There are 5 ways to turn a row about zero (a turn may also mirror it). The second row of each pair is the first, turned, with some noise. The first 45 pairs use one turn. New pairs use 2 turns, one after the other, and a turn may come again.
Some pairs, each with its turns in order after it:
[-101,-301,34,-93,-391,-212,167,199]
[-14,-220,35,-225,-197,307,-282,219]  sep

[-391,39,241,68,343,-60,-224,-325]
[306,-360,-21,-308,-130,218,-86,313]  dabub

[-102,360,235,360,-135,253,27,-21]
[-27,383,-122,-190,118,-32,442,-89]  bapu

[-99,393,151,-288,-332,-310,-32,216]
[-409,-127,2,-329,136,-429,-76,-124]  bapu

[110,-319,-293,-393,-269,-391,362,361]
[6,-681,49,113,-94,-436,-210,305]  bapu

[361,-208,-37,-154,-401,141,-321,-97]
[-120,360,-143,-311,393,-256,67,-51]  dabub

[-356,-380,326,-55,-20,-274,-359,-208]
[600,38,162,-305,77,203,-240,-206]  sep

[12,-236,-114,-287,-77,-33,-21,-229]
[110,113,-217,-113,-205,-68,-278,-80]  sep

[-116,96,177,218,65,-362,-388,-123]
[3,359,-205,-287,-105,9,-341,-139]  bapu

[87,5,205,395,-291,261,-292,105]
[228,125,337,91,230,-379,237,179]  fazo

[243,-256,224,111,-367,103,52,-45]
[298,25,-256,-108,-259,-27,-283,123]  duk

[386,63,7,134,325,239,-221,63]
[-223,310,56,198,-36,358,17,247]  bapu

[-275,60,5,-183,-43,225,328,-343]
[-198,276,-215,-41,-189,230,22,-367]  sep

[365,300,394,-69,129,-370,333,-25]
[-447,-421,-205,-291,198,133,282,159]  fazo

[-332,-32,194,381,307,-326,-356,383]
[489,-443,-55,214,-193,-69,24,489]  fazo

[-132,246,-105,14,-306,68,77,-388]
[-60,369,-84,36,238,269,-251,28]  duk

[291,-57,-309,-148,-313,-267,-184,164]
[47,-294,-71,215,-93,-162,-411,318]  sep

[-344,90,148,326,-247,227,-104,-376]
[324,215,-103,-362,136,166,273,-315]  bapu

[-310,-345,-246,51,1,40,247,195]
[252,-22,160,-73,-455,65,-86,-256]  fazo

[402,-394,-293,361,306,-295,-81,401]
[-497,182,-463,306,-145,266,427,139]  dabub

[83,-323,268,346,395,-126,310,-227]
[209,-153,-57,-413,-170,-65,546,-165]  sep

[-118,164,30,-283,-350,-88,323,17]
[-166,191,-355,393,-9,53,-116,28]  duk

[270,-209,255,210,-299,-314,29,-96]
[-95,-358,155,-253,213,-366,-31,-28]  fazo

[-312,-66,256,257,-401,12,28,299]
[291,152,-72,-281,300,-427,156,104]  bapu

[335,238,-298,-70,272,-109,119,-340]
[-51,273,109,95,160,537,-265,26]  dabub

[-184,-300,-346,271,235,343,60,255]
[326,161,172,-131,86,-259,533,122]  duk

[-5,-14,51,-145,-7,-246,-222,-23]
[-13,-81,-189,-50,39,-112,-228,167]  fazo

[-39,368,89,-92,-342,51,125,-387]
[-145,-141,58,-375,-102,27,328,-366]  bapu

[-391,-13,-164,-368,247,366,188,-374]
[-207,473,-419,-165,44,20,-65,-464]  sep

[115,330,-46,233,334,-56,342,136]
[-119,126,485,326,-130,-201,7,-32]  duk

[-378,127,-18,-345,-286,68,-205,83]
[-95,44,-439,74,167,270,197,-267]  duk

[192,-290,163,282,-360,-45,-144,-235]
[28,-130,346,-90,299,-384,-144,-99]  fazo

[343,-31,386,252,-293,-346,-83,-306]
[-63,-59,-75,-276,-235,-28,-705,3]  duk

[16,-297,270,-348,-274,85,58,325]
[186,180,108,-2,-6,-447,413,-139]  dabub

[-374,-182,-367,154,-233,343,-135,-21]
[-351,-137,138,-112,168,-42,-377,-419]  sep

[-248,-162,-193,149,-212,175,189,-34]
[-309,-178,24,-152,-67,124,-127,-265]  sep

[163,191,-345,-265,-176,-146,-228,-212]
[-152,185,-437,89,208,-175,-203,-181]  fazo

[323,-118,-126,-3,-356,-319,-267,-210]
[63,-213,-237,-196,259,-101,-502,36]  duk

[-149,114,184,320,388,-193,-390,-168]
[6,-471,-205,-200,56,368,27,307]  dabub

[-1,-81,289,73,-228,260,-317,177]
[124,247,271,-10,55,-290,52,339]  fazo

[213,352,322,-126,60,160,189,299]
[114,-179,271,172,159,81,223,-473]  dabub

[84,0,371,-205,-230,-339,-74,-219]
[-58,-12,309,-418,-251,-177,-196,-145]  bapu

[388,-227,-361,-225,77,-208,-174,145]
[-345,451,6,16,106,151,278,170]  dabub

[198,-172,-356,231,-260,-277,241,-387]
[-62,380,-310,293,123,-17,-425,229]  dabub

[178,134,-275,-379,277,-138,396,127]
[-192,-208,155,571,154,-145,113,252]  duk

New pairs. What belongs after each?
[-159,-215,275,281,203,-347,133,-286]
[-571,144,172,-102,6,31,-59,-319]  sep fazo

[232,302,72,-331,132,-263,-25,364]
[241,-139,87,-92,423,411,-131,-144]  bapu sep

[-105,-269,-232,388,-289,-259,130,54]
[433,-81,-152,-67,-431,-158,-74,-12]  fazo sep

[-147,-189,321,95,-25,163,-342,-40]
[-449,239,209,54,-46,125,17,-74]  bapu bapu

[-271,-275,-2,286,234,-47,-253,218]
[-441,-109,-18,-53,218,385,52,-64]  bapu dabub

[171,-286,-378,-336,0,197,73,-63]
[-167,-214,114,258,-442,-86,244,-47]  duk fazo

[-293,-389,-386,176,217,310,176,-100]
[-440,-84,-199,-81,348,285,158,353]  sep duk

[-214,262,222,-120,-227,-217,149,-12]
[100,0,-345,-154,215,161,75,-257]  duk bapu

[-36,173,-123,-28,186,377,81,332]
[292,-105,-186,-56,-152,402,43,157]  sep fazo

[-177,319,73,138,-377,292,-238,-218]
[0,-72,195,164,136,601,90,-174]  fazo dabub

[135,-119,-273,-164,84,-330,-217,-181]
[184,-4,-318,-109,86,273,-322,-17]  fazo bapu

[-356,-296,-321,144,204,-340,229,-251]
[92,-202,-142,-319,-261,453,-40,387]  bapu bapu

[-286,362,201,-280,-1,78,265,-79]
[134,560,123,-49,14,143,115,-162]  duk duk

[226,-118,-373,-360,-24,275,197,-88]
[-212,413,-7,-104,233,350,-107,-196]  fazo duk

[-234,109,-140,162,77,-191,-137,-98]
[-5,-125,-1,-38,-79,-395,20,10]  fazo sep

[55,-51,-308,214,110,-60,-205,-46]
[-188,-85,177,-163,-249,-181,-53,12]  dabub dabub

[118,206,37,251,329,-120,306,-12]
[158,249,-13,-42,-135,-41,222,441]  fazo duk

[-9,226,-318,320,367,48,-225,-102]
[-372,-28,47,-182,-189,56,-425,-198]  bapu dabub

[299,54,372,-168,315,-392,293,204]
[282,-318,318,234,65,529,-123,10]  bapu sep

[-386,126,-303,182,-116,246,-238,151]
[216,114,204,128,46,484,-263,-124]  duk dabub

[170,-332,250,-128,116,204,30,38]
[159,-277,-154,59,191,-26,241,-254]  bapu dabub

[-278,387,-145,402,-354,189,118,-171]
[-20,-332,304,-155,352,409,-291,-162]  duk dabub

[81,293,329,156,63,-378,384,145]
[56,-49,-245,214,-45,-109,372,522]  fazo duk

[113,-91,-72,-7,83,-301,249,31]
[163,-100,-19,-110,3,-356,-55,-111]  bapu fazo

[309,148,-166,292,-225,210,30,-247]
[16,272,234,102,-235,-222,-98,-344]  bapu dabub

[-354,-311,-44,311,241,289,191,43]
[260,5,505,121,-47,-233,-332,78]  bapu duk

[-242,231,-225,-238,288,304,-43,80]
[-294,-113,16,-26,64,-22,-313,-428]  fazo dabub

[197,-227,-211,-172,-199,154,-51,-222]
[-192,32,-19,347,-293,-134,92,69]  duk fazo

[-268,56,-166,-89,344,256,-70,46]
[102,283,-234,151,-117,292,144,-103]  bapu bapu

[-276,296,-14,252,137,68,-345,402]
[-167,-38,-195,66,-209,-134,247,563]  fazo bapu

[-215,-388,-165,-26,-176,302,114,329]
[-55,93,-291,224,-140,381,389,-95]  bapu dabub

[-320,-250,-189,-162,-235,372,-325,175]
[-520,189,-109,-473,-85,-43,54,95]  fazo bapu

[218,163,351,235,330,-387,265,-183]
[-125,6,448,507,-98,-94,284,-222]  dabub fazo

[317,305,-308,102,382,-205,80,-307]
[411,192,382,-284,278,111,266,67]  duk sep

[244,383,369,155,344,265,-277,-123]
[186,199,601,-326,76,177,218,-40]  duk bapu

[-277,-53,-135,143,-303,281,-259,-360]
[135,427,143,-238,-59,331,-11,-298]  bapu dabub

[307,352,348,-248,64,-175,57,-153]
[406,248,30,-256,329,224,-37,41]  duk bapu

[168,-347,-77,-339,107,237,146,-171]
[62,193,-519,-185,72,-128,-141,-81]  sep fazo

[-319,117,88,-8,-31,76,-17,-22]
[110,-108,41,-211,-21,165,-125,-151]  sep dabub

[-303,-51,222,11,254,195,200,106]
[240,1,-274,-5,-45,8,-336,226]  dabub duk

[292,205,-236,259,-92,271,387,-366]
[-60,-404,-64,-58,-229,447,-131,-394]  sep sep

[37,-189,76,376,235,53,362,153]
[-6,-181,-190,-463,72,-252,207,138]  duk fazo

[-402,247,0,394,-150,16,-171,-181]
[-86,343,339,-13,37,372,-278,-10]  bapu dabub

[-213,369,-331,230,-88,-372,-291,253]
[-63,-66,-557,-181,-396,329,246,25]  sep dabub

[96,-323,109,85,68,401,122,16]
[100,-95,-167,219,62,88,162,-445]  bapu dabub

[50,-175,307,-218,83,293,297,-76]
[106,256,-32,79,448,168,-178,-172]  dabub dabub

[5,-382,367,92,117,-375,-259,-327]
[211,-309,-168,7,60,372,-439,-341]  bapu duk

[190,356,341,104,301,-333,-281,367]
[456,2,128,-222,-378,215,-200,-452]  duk sep

[-148,160,57,28,388,-146,145,216]
[-278,330,-142,-82,-236,-17,-61,53]  duk duk

[-24,30,-248,237,-141,-26,-31,317]
[268,-150,-264,181,-104,-42,179,4]  duk sep

[31,-77,312,-186,-185,-213,13,395]
[299,-338,-279,-255,-70,116,-49,46]  duk bapu

[201,21,-5,305,16,107,-338,62]
[-85,65,-30,-1,270,61,335,235]  dabub duk

[127,189,218,179,-201,-377,-83,398]
[430,-237,-88,135,-126,30,-272,-333]  duk sep

[198,-375,394,-223,-98,151,-53,-95]
[-482,-94,-326,-20,34,132,147,-205]  dabub fazo

[-152,287,-139,346,205,-50,385,189]
[-276,75,378,-100,-44,46,98,-490]  fazo fazo

[-59,285,-202,382,-346,-395,75,-282]
[199,-277,254,-161,603,-275,-67,-42]  dabub sep

[334,188,342,-137,285,-301,-51,-84]
[300,85,394,-140,4,-179,-343,188]  duk fazo

[84,-89,100,370,-386,-21,-288,113]
[273,87,-256,312,-166,-248,-266,33]  duk sep

[173,0,311,-335,-89,199,143,-199]
[152,-296,405,-173,-185,-31,54,-37]  fazo dabub

